The same things were measured in two ways. Each way mixes the same 11 hidden numbers, adds some noise and spreads widely along 5 directions of its own, which tell nothing about the thing.
(in the rows, 128 means zero)
Some things both ways: the first way, then the second way.
[ 96  95 146 138 104 171 102 113 150 110 139 157 164 101 130 129]
[151 160 117 152 139  84 148 108 166  98 116 179 108  72 140 114 225 105
 180 160 179]

[119 162 164 199 115 124 166  69 116 125 104 148 112 153 128 138]
[139 145 117 169 158  94 181 102 161  85 149 156  79  77 155 153 175 131
 182 138 131]

[ 94 123 130 120 150 152 128 107 133 152 109 143 114 105 133  96]
[113 116  91  96 142 170 108 120 123 114 134 118 138 122 105  83 108 160
  83 136 132]

[151 123 118 157  66 126 112 184 153 101 119 132 142 139 118 168]
[131 105 116 121 166 136 178 170  61 132 184 155  66 140 132 120  45 169
 170 121 129]

[135  27 106 110 103 137 120 148 134 126 147 111 173 142 120 117]
[115 176 102 168 137  86 108 139 146 131 112  82 137  91 137 126 166 120
 106 134 118]

[ 91 127 137 159 132 206 165  78 127 179 120 120 145  94 139  81]
[165 126  75  68 161 107 141  45 112 121 129 152 121 137 151  87 102 145
 153 179 174]

[167  98 129 123  90 142 161 180 143 134 134 119 128 118 130 127]
[126  80 128  84 145 196 131 104 119  98 185 144  92 119 127  75  71 107
 143 158 156]

[136 104 133 120 128 154 117 103 147 135 168 154 129 112 115  77]
[135 163 131 149 135  81 149 116 146 104 122 157 105 126 135 144 145 159
 169 138  88]

[128  99 120 113 122 141 131 131 150 159 116 149 122 155 125  87]
[125 148  98 180 112 100 128 132 161  80 112  84 141  52 159 130 198 152
  93 134 128]

[ 66 130 163 175 137 185 110  69 130 137 114 164 128  77 147 110]
[148 116 136 103 159 158 134 134 117 118 166 148  53 121 109 124 115 142
 148 113 113]

[103 160 122 125 118 150 128  94 126 140 102 111 135 123 109 120]
[151 146  40 127 134 113 155  78 154 122 105 123 131  95 141  66 127 176
 125 171 185]

[175 119 148 156 115 115 153 169 136 129 131 149 140 128 136 147]
[131 130 138 147 122 123 117 116 152  90 148 123  86  71 142 127 158 137
 151 122 120]

[138 151 147 178 156 103 156 169 130 138 113 131 108  77 128 133]
[132  84 126  97 135 184  89  96 120  94 155 126  97  78 109  91  91 128
 122 142 111]

[150 150 102 138 155 127 136 109 142 119 127  65 141 140 123 181]
[130 126 121 135  88 138  87 110 125 109 107  63 109  97 128 105 110 164
 133 118  60]

[101 134 105 144 163 116 142 131 105 132 113 122  95 133 116 136]
[112 123  91 119 134 173 146 109 145  91 154  98 127  97 131  90 122 130
  93 153 131]

[ 58 124 112 110 152 175 142  93 108 169 110 155 102 116 155  58]
[173 128 156 134 130  98 153 127 118 111 157 142  64 110 169 136 194 107
 194 135 151]

[131 167 117 103 133  92 185 122  95 180  81 125  85 160 119  75]
[129 119  83 147 106 120 121  79 155  93 125 114 147  53 156  79 160 126
 129 166 174]

[ 45 115  99 112 170 156  80  91 130 186 126 135  98 104 105  52]
[133 180  59 132 185  67 194 119 133 122  99 154 168 126 129 134 158 175
 102 171 157]

[149 140 137 116  92 115 148 110 137 174 120 127 119 155 119  82]
[141 166  94 174 136  52 145 111 150 106  92 141 132  70 145 133 176 155
 159 153 143]

[180 132 133 112  92 126 118 160 145 125 142  92 151 143 140 169]
[ 99 116 121 110  93 152 101 126 102 123 123 119 161 101 100  70  81 155
 131 144 107]

[154  38  83 102 129 139 118 172 150 126 146 143 152 144  86 148]
[ 82 114  82  65 186 169 132 106  99 106 175 151 143 161 118  88  66 137
  97 146 159]

[121 126 112 108 159 128 118 140 115 157 134  96 115 122 121  95]
[127  72 134 107 110 185 108  93 112 106 169  86 101  88 122  87 100 113
 130 143  78]

[147 111 149 129 111 179 187  77 140 184 124 134 124 119 139  50]
[132 155 100 112 153  85 129 111 116 140 109 131 124 159 135 124  84 192
 138 132 112]

[ 98 122  84 142 185  85 111 165 119  93  92 133 137 139 138 161]
[147 123 123 130 179  90 145 115 126 135 180 147  78 149 163 142 140 144
 146 131 144]

[115 123 133 123 138 137 103 114 117 115 101 159 142 116 133 134]
[123 103 164 143 102 160  73 158 108 130 167  95  44  81 120 111 123 145
 159  69  85]

[135 126  93 112 130  69 123 149 115 135 113 114 110 168 106 142]
[102 112 119 123 143 140 113 146  83 124 155 120 116 109 110 106  92 134
 130 120  95]

Other things, the second way, with their names:
q930: [195 161  76 159 154 142 171 121 224  86 127 120  57 102 154 117 165 166
  81 167 156]
q141: [133 137 147 125 162  76 139 128  82 125 149 169  90 132 132 152 106 133
 191 129  93]
q119: [146 105 131 117 158 119 120  98 118  99 158 162  86  92 140 121 157  98
 165 141 157]
q182: [110  95  61 121 147 152 106 109 117 104 121 127 168  71 109  72  93 161
  83 161 167]
q951: [158 147 114 166 138 128 144 149 155 114 153 123  52  75 142 124 167 146
 130 121 132]
q176: [122 174 133 156  75 129 125 180 149 115 112  93 134 122 121 108 148 183
  93 123  78]
q846: [ 76 139 155 169  84 128  70 115 181  85 108 131 191  36 101  99 185  84
 126 162 114]
q982: [117  97 140 116 114 139 138  72 134 103 152 172 125  94 114  88 181  86
 184 164 129]
q296: [119  84 113  94 158 153 144 116  76 125 171 172 113 135 108  93  70 135
 151 153 125]
q120: [133 128 104 139 146 146 156 110 138  88 162 118  88  61 134 109 118 111
 130 156 123]
q124: [122 121 145  92 147 169 136 160  84 131 182 138  74 138 114 106  93 130
 151 115 127]
q187: [148 159 116 133 135  96 158 138 128 108 128 157 114 116 137 115 140 131
 155 164 145]
q509: [113 138 110 163 105 102 106 118 142  86 100 107 158  55 135 109 160 142
 130 145 127]
q864: [112 147 125 149 101 114 123 150 146 150 115 152 148 106  99  87 190 163
 140 129 147]
q356: [156 170 128 177 118  50 152 133 137 137  88 162 108  77 119 138 211 172
 203 126 128]
q646: [172 164  85 165 122  81 145 131 165 161 103 130 101 110 138  91 163 183
 151 143 165]
q915: [127 144  82  92 146 130  95 126 114 118 106 119 132 148 118  84  64 177
 100 138 133]
q423: [143 116 125 163  64 133 105 144 128  93 118  81 125  48 140  93 191 143
 111 136 107]
q340: [140 141  96 142 104 109 146  88 131  86 112 124 125  54 137  96 157 139
 156 162 125]
q943: [116  88 115 114 115 118  91  99  65 105 132 116 127  83 127 102 137 136
 160 126 101]
q870: [ 91 116 116 137 117 123 151 123 106 125 138 126 153 107 124 101 126 157
 167 133 130]
q13: [156 137  76 160 114 154 129  84 238  80 110 125 127  67 146  70 191 129
  93 183 191]
q699: [120 108 142 128 136  99 127 113  89  85 126 182 121  91 118 127 134 127
 198 144 108]
q548: [147 161  64 145 141  96 163 102 164 109 115 139 138  80 150  94 152 152
 130 176 189]
q763: [166 127 148 149 162 119 147 167 107 139 172 132   4 119 136 157 141 164
 188  70 114]
q470: [162 148 112 141 121 136 152 118 176  87 145  88  85  80 165 122 195 149
  99 137 151]
q968: [124 135 145 110 144  85 138  69 132  98 137 171 135 119 147 129 146 105
 204 165 149]
q872: [108 191  98 145 149 119 187 132 151 130 150 116 123 105 119 118 128 129
 123 146 131]
q275: [119 148  89 109 179 108 183 121 106 132 153 172 117 120 126 111 108 159
 172 144 192]
q251: [163 147 146 172  95 114 136 160 141 115 120 108  69  94 138 129 184 154
 160 117  89]
q330: [120 165 120 150 114  68 160 100 158 111  99 160 179 109 147 114 186 153
 176 163 166]
q250: [136 102 122 119 142 150 147  81 168  88 151 154  92 110 140 114 158 162
 159 133 158]
q335: [135 140 118 123 141  99 161 100 125 119 130 190 127 116 116 107 136 133
 180 168 135]
q570: [153 122 142 135 130 117 144  83 153  97 160 135  68  91 162 128 167 108
 188 138 133]
q835: [110 136 154 172  71  74  94 154 121 139  83 138 179  96 105 117 203 183
 157 113  92]
q888: [117 162 134 142  95 108  99 127 151  94 102 104 148  99 128 117 115 143
 130 146  89]
q183: [ 96 158  64 142 132 100 152 122 119 113  95 163 194  81  93  80 173 135
 122 178 148]
q605: [124 115 165 115 109 136  89 165  63 118 126 109 113  87  97 122 122 144
 135 108  74]
q478: [136 127 141 133 169 105 100 107 127 119 158 114  52 108 147 154 101 139
 177  95 105]
q949: [160 134 112 143 159 120 150  92 159 137 157 128  22 118 129 135 148 168
 185  94  94]
q190: [157 154 149 151 128  87 132 159 107 148 121 114  60 132 132 152 128 184
 185  88  77]
q966: [ 67 166  72  94 158 184 172 155 130 102 140 134 172 141  90  78 100 157
  57 157 149]
q100: [106 142 117 147 111  75 136 127  80 115 112 157 166  74 113 107 180 108
 170 160 111]
q129: [127 108 152 137 104 145  90 140 101  91 136 103  84  57 113 122 111 158
 136 103  59]
q521: [118 163 111 156 115 107 139 163 154 103  82 131 174 130 119 111 162 171
 101 159 118]
q671: [112 125 137  87 156 101 123  94  80 118 137 165 124 143 117 122  72 153
 197 129 112]
q132: [104 172 107 152 142  86 146 129 165 114 108 163 163 133 123 115 138 151
 136 163 145]
q454: [147  89 145 140 137 141 124 102 137  87 179 111  61  64 169 132 182 110
 160 120 149]
q207: [132 142  97 148 113 132 107  83 192  89 121  88 123  80 143 104 131 138
 100 156 111]
q894: [146 141  75 131 118 142 140 115 163 107 129 116 108 122 131  85 134 191
  86 147 117]
q668: [119 139 104 135 153 110 176 156  92 137 132 145 133 120 105 125 102 193
 140 135 112]
q451: [139 106 166 158 108 139 109 141 123 100 154 108  57  69 137 132 161 122
 164 104  83]
q802: [156 154 106 146 144 129 181 112 177 123 146 114  87 130 142 126 146 162
 133 142 126]
q973: [120 132 126 117 116 123 117  93 143 131 155 150 120 136 138  74  75  98
 177 168 141]
q2: [125 142 113 137 149 140 155 157 105 105 134  98  95  80 110 141 162 158
 112 106  90]
q211: [150  98 151 132 130 142 120 139 111 119 162 155  68 129 126 113 121 131
 164 132 106]
q613: [144 163 146 167 118 118 173 127 171  92 136 153  91  80 141 121 170  95
 190 167 134]
q990: [126 116 140 120 118 173 149  87 150  74 187 131  72  68 153  97 145  80
 179 144 152]
q125: [123 157 107 176  79 130 103 167 145 126  98  59 134  80 121  94 160 159
  88 129  81]
q854: [ 68 143 119 179 102  87 125 182  83 134  92 103 179  68  95 132 130 226
 143  86  79]
q928: [131  84 140  83 166 190 124  76 158  69 204 177  75 112 148  92  82  86
 150 165 188]
q197: [125 152  69 130 128 161 156 118 166 112 153  74 116 124 146  90 122 149
  59 151 123]
q425: [144 197 102 173 128 100 177 163 177 133 128 107  85 144 148 133 145 194
 128 121 109]
q217: [144 103 187 148 121 120 122 110 131  87 179 165  44  70 161 127 142  76
 243 132 150]
q191: [133 161  98 126 166 112 193 136 123 105 114 186 127 122 104 117 128 147
 162 167 138]
q143: [159 148  98 114 152 132 157 124 140 112 138 126 113 112 132 115 139 149
  93 162 135]
q729: [145 150 107 152 177 102 150 111 176 129 135 132  99 135 130 148 136 166
 117 143  96]
q901: [158 148 133 145 131  73 162 134 115 148 123 188  96 147 134 111 142 123
 219 158 138]
q172: [176 158  83 156 137 136 175 117 195  90 130  90  81 105 159 134 174 181
  77 152 109]
q598: [ 97 115 177 145 121 100 112 125 109 157 142 173 111 129  92 123 130 143
 230 103  69]
q52: [135 157 104 109 176  78 135  89 147 136 122 177 115 163 129 131 125 184
 164 133 147]
q337: [135 156 137 137 154 114 182 143 135 102 136 182  90 119 123 132 139 130
 197 144 137]
q728: [147 105 114 126 113 180 103 126 131 117 158 101  82  89 130  68 137  85
 109 150 142]
q597: [113 162  83 146 101  74 116 107 119 114  78 125 190  72 120  89 187 153
 131 156 136]
q892: [ 93 115 147 128  81 103 106 144  47 138 106 141 174  87  87  87 140 128
 187 135  85]
q392: [ 90 154 146 139 152  90 160 155  86 155 131 160 135 144 103 141 152 150
 201 104 113]
q581: [132 143 124 147 113  94 131 115 124 110 125 125 123 110 139 115 178 111
 149 150 103]
q937: [107 158  94 128 118 115 123 135 104 118 107 135 150  94 100  81  91 136
 125 159 112]
q871: [112 151 130 135 125  90 137 152  90 138 119 149 133 135 116 118 128 163
 175 123 112]
q607: [143 148 105 219  88 105 149 119 210 106  98 125  92  40 143  99 224 146
 184 139 146]
q702: [115 127 130 155 167 123 168 103 148  92 161 126  83  98 138 156 131 130
 179 124  85]
q359: [ 71 110  77  98 147 156 155  78 116 125 159 136 189 133 119  63 103  98
 123 184 159]
q799: [119  91 183 136  63 153  68 114 119 104 152 122  99  56 126  85 155  93
 190 120 120]
q234: [123 182 107 166 132  70 141 127 153 152 104  86 152 124 135 145 170 174
 113 129  88]
q109: [134 168  64 134 114 157 157 135 155 137 132  51 123 105 126  75 125 154
  58 148 123]
q547: [160 137  87 161 138 132 152  69 246  78 153 118  82 117 183 122 168 182
 105 149 162]
q705: [141 143 117 171  77 149  98 144 168 124 123  99  86  43 119  77 190 143
 132 113 140]
q483: [128 110 146 109 139 175 134 144 101 134 173 143  56 103  92 103  91 147
 174 103 117]
q962: [149 120  65 129 100 158 136  55 192  66 126  95 139  66 159  65 156 132
  82 196 158]
q663: [136 109  80  98 135 162 100  70 150  87 143 101 103 100 134  84 110 140
  83 153 115]
q565: [156 114 146 139 147 161 161  78 205 102 200 144  38 120 157 119 146 103
 172 148 138]
q497: [142 122 112 152 162 138 173 149 135 150 187 123  64 133 139 131 148 159
 126 117 131]
q81: [124 141 129 170 126 145 143  98 219  67 140 130  91  52 142 123 184 128
 164 133 151]

Some of these things the first way, each followed by its name:
[160 138 176 158 128  89 143 121 126 115 109 125 117 132 172 156] => q846
[118 141 190 181 113 166 158  53 116  98 116 145 144 137 176 137] => q565
[153 150 150 165  74 132 160 102 145 109 133 111 124 151 144 183] => q337
[ 99  79  91 108 114 150  75 143 110 112 165  89 174 151 123 167] => q109
[ 69 175 128 138 145  93 125  99  92 104  70 138 108 178 161 143] => q497
[100 114 151 157 110 161 145 139 134 165 144 137 121 103 161  83] => q143
[112 151 126 111 133 119  98 144 119 172 123 131  86 114 113  79] => q668
[139 113 151 131  83 164 146 106 137 120 137 139 149 143 147 124] => q871
[178 107 119 142 101 106 159 143 118  83 137  96 156 144 139 178] => q973
[157 151 157 116  98 113 178  67 104 141 134 131 141 178 111 106] => q949
[119 133 128 163 148 138 140 117 116 114 123 122 142 130 139 161] => q570
[145  66 120 154 175 138  99 173 125 111 160 136 138  74  71 132] => q702
[115  93 142  76  96 181  97 152 142 117 145 150 171  69 125  58] => q646
[107 118 123  83 114 156  92  81 148 160 123 140 120 152 133  76] => q451
[111 154 149  98 120 141 102  94 123  87 118 145 132 106 100 111] => q607
[125 148  85  89 135  97 101 189 143 117 133 111 130 155 136 153] => q423
[126  93  91  92  96 143  81 144 167 130 159 113 142 135 121 128] => q187
[115 109 100 102 154 136 133 166 121 164 139 140 115 130 137 104] => q470
[140 143 151 127 137 146 156  59 139 148 105 133 135 131 143 115] => q52
[147 145 133  90  91 107 182 125 136 149 126 143  91 153 140  54] => q211
[111 140 184 161  84 180 105  84 120 134 121 153 145 107 150 143] => q483
[144 167 151  59 150 110 124 140 128 147 123 144 110 131 162  74] => q835
[109 134 132 158 154 132 174  95 122 151 117 146 115 118 120  85] => q663
[191 129 106 113 131  75 161 155 139 145 137  87 118 158 117 134] => q207
[ 96 167 129 139 134 147 102  54 157 154 104 132 102 135 124 111] => q699
[164 147 126  88 134 125 159 132 122 152 129 111 112 154 141 122] => q330
[ 97 144 108 178 123 106  80 110 124 125 118 104 127 152 116 184] => q120
[161  86 155 101  92 150 153 127 112 133 144 127 149 158 136 125] => q392
[146  87 167 175  71 170 151 101 155 138 144 151 160 133 151  97] => q141
[108  68 100 100 103 139 127 176 132 101 145 126 155 113 122 112] => q728
[191 138 130  82 112 120 170 111 164 141 123 144 121 183 136  97] => q547
[195 112 149  84  79 144 132 153 139 134 139 122 166 151 155 144] => q799
[ 72 152 152 168 154 152 146  92 101 131 109 152 127  98 131 103] => q597
[149 105 141 136  87 102 156 121  70 171 153 120 112 181 132 122] => q872
[121 136 114 122 145 125 144 128 128 155  84 134 117 160 142 132] => q454
[ 79 143 148 174 144 176  99  70 129  99 120 112 147 118 161 163] => q802
[120 163 169 157 120 120 161 100 102  94 132 124 139 155 157 156] => q982
[118 163 150  81 133 102 114 143 103 106 116 145 128 134 160 131] => q864
[149 116 129 154 128 135 139  66 138 159  85 118 144 156 135 144] => q478
[138 114  87 111 155 120 102 173 146 119 132 112 161 130  90 161] => q943
[125 146  89  91 136  85 104 157 132 138 124 110 101 148 105 119] => q296
[120 154 109 150 133 123  97 127 129 129 139 105 136 135 103 164] => q340
[142 116 118 118 209 116 104 181 117 128 132 159  93  43  74 121] => q81
[ 82 158 113 163 156 110 102 124 119  85  84 138 135 117 132 188] => q763
[148 172 142 173 105  96 183 157 129  67 136 115 139 148 160 194] => q251
[121 148 117 147 127  99 164 165 157 111 133 128 101 102 121 120] => q930
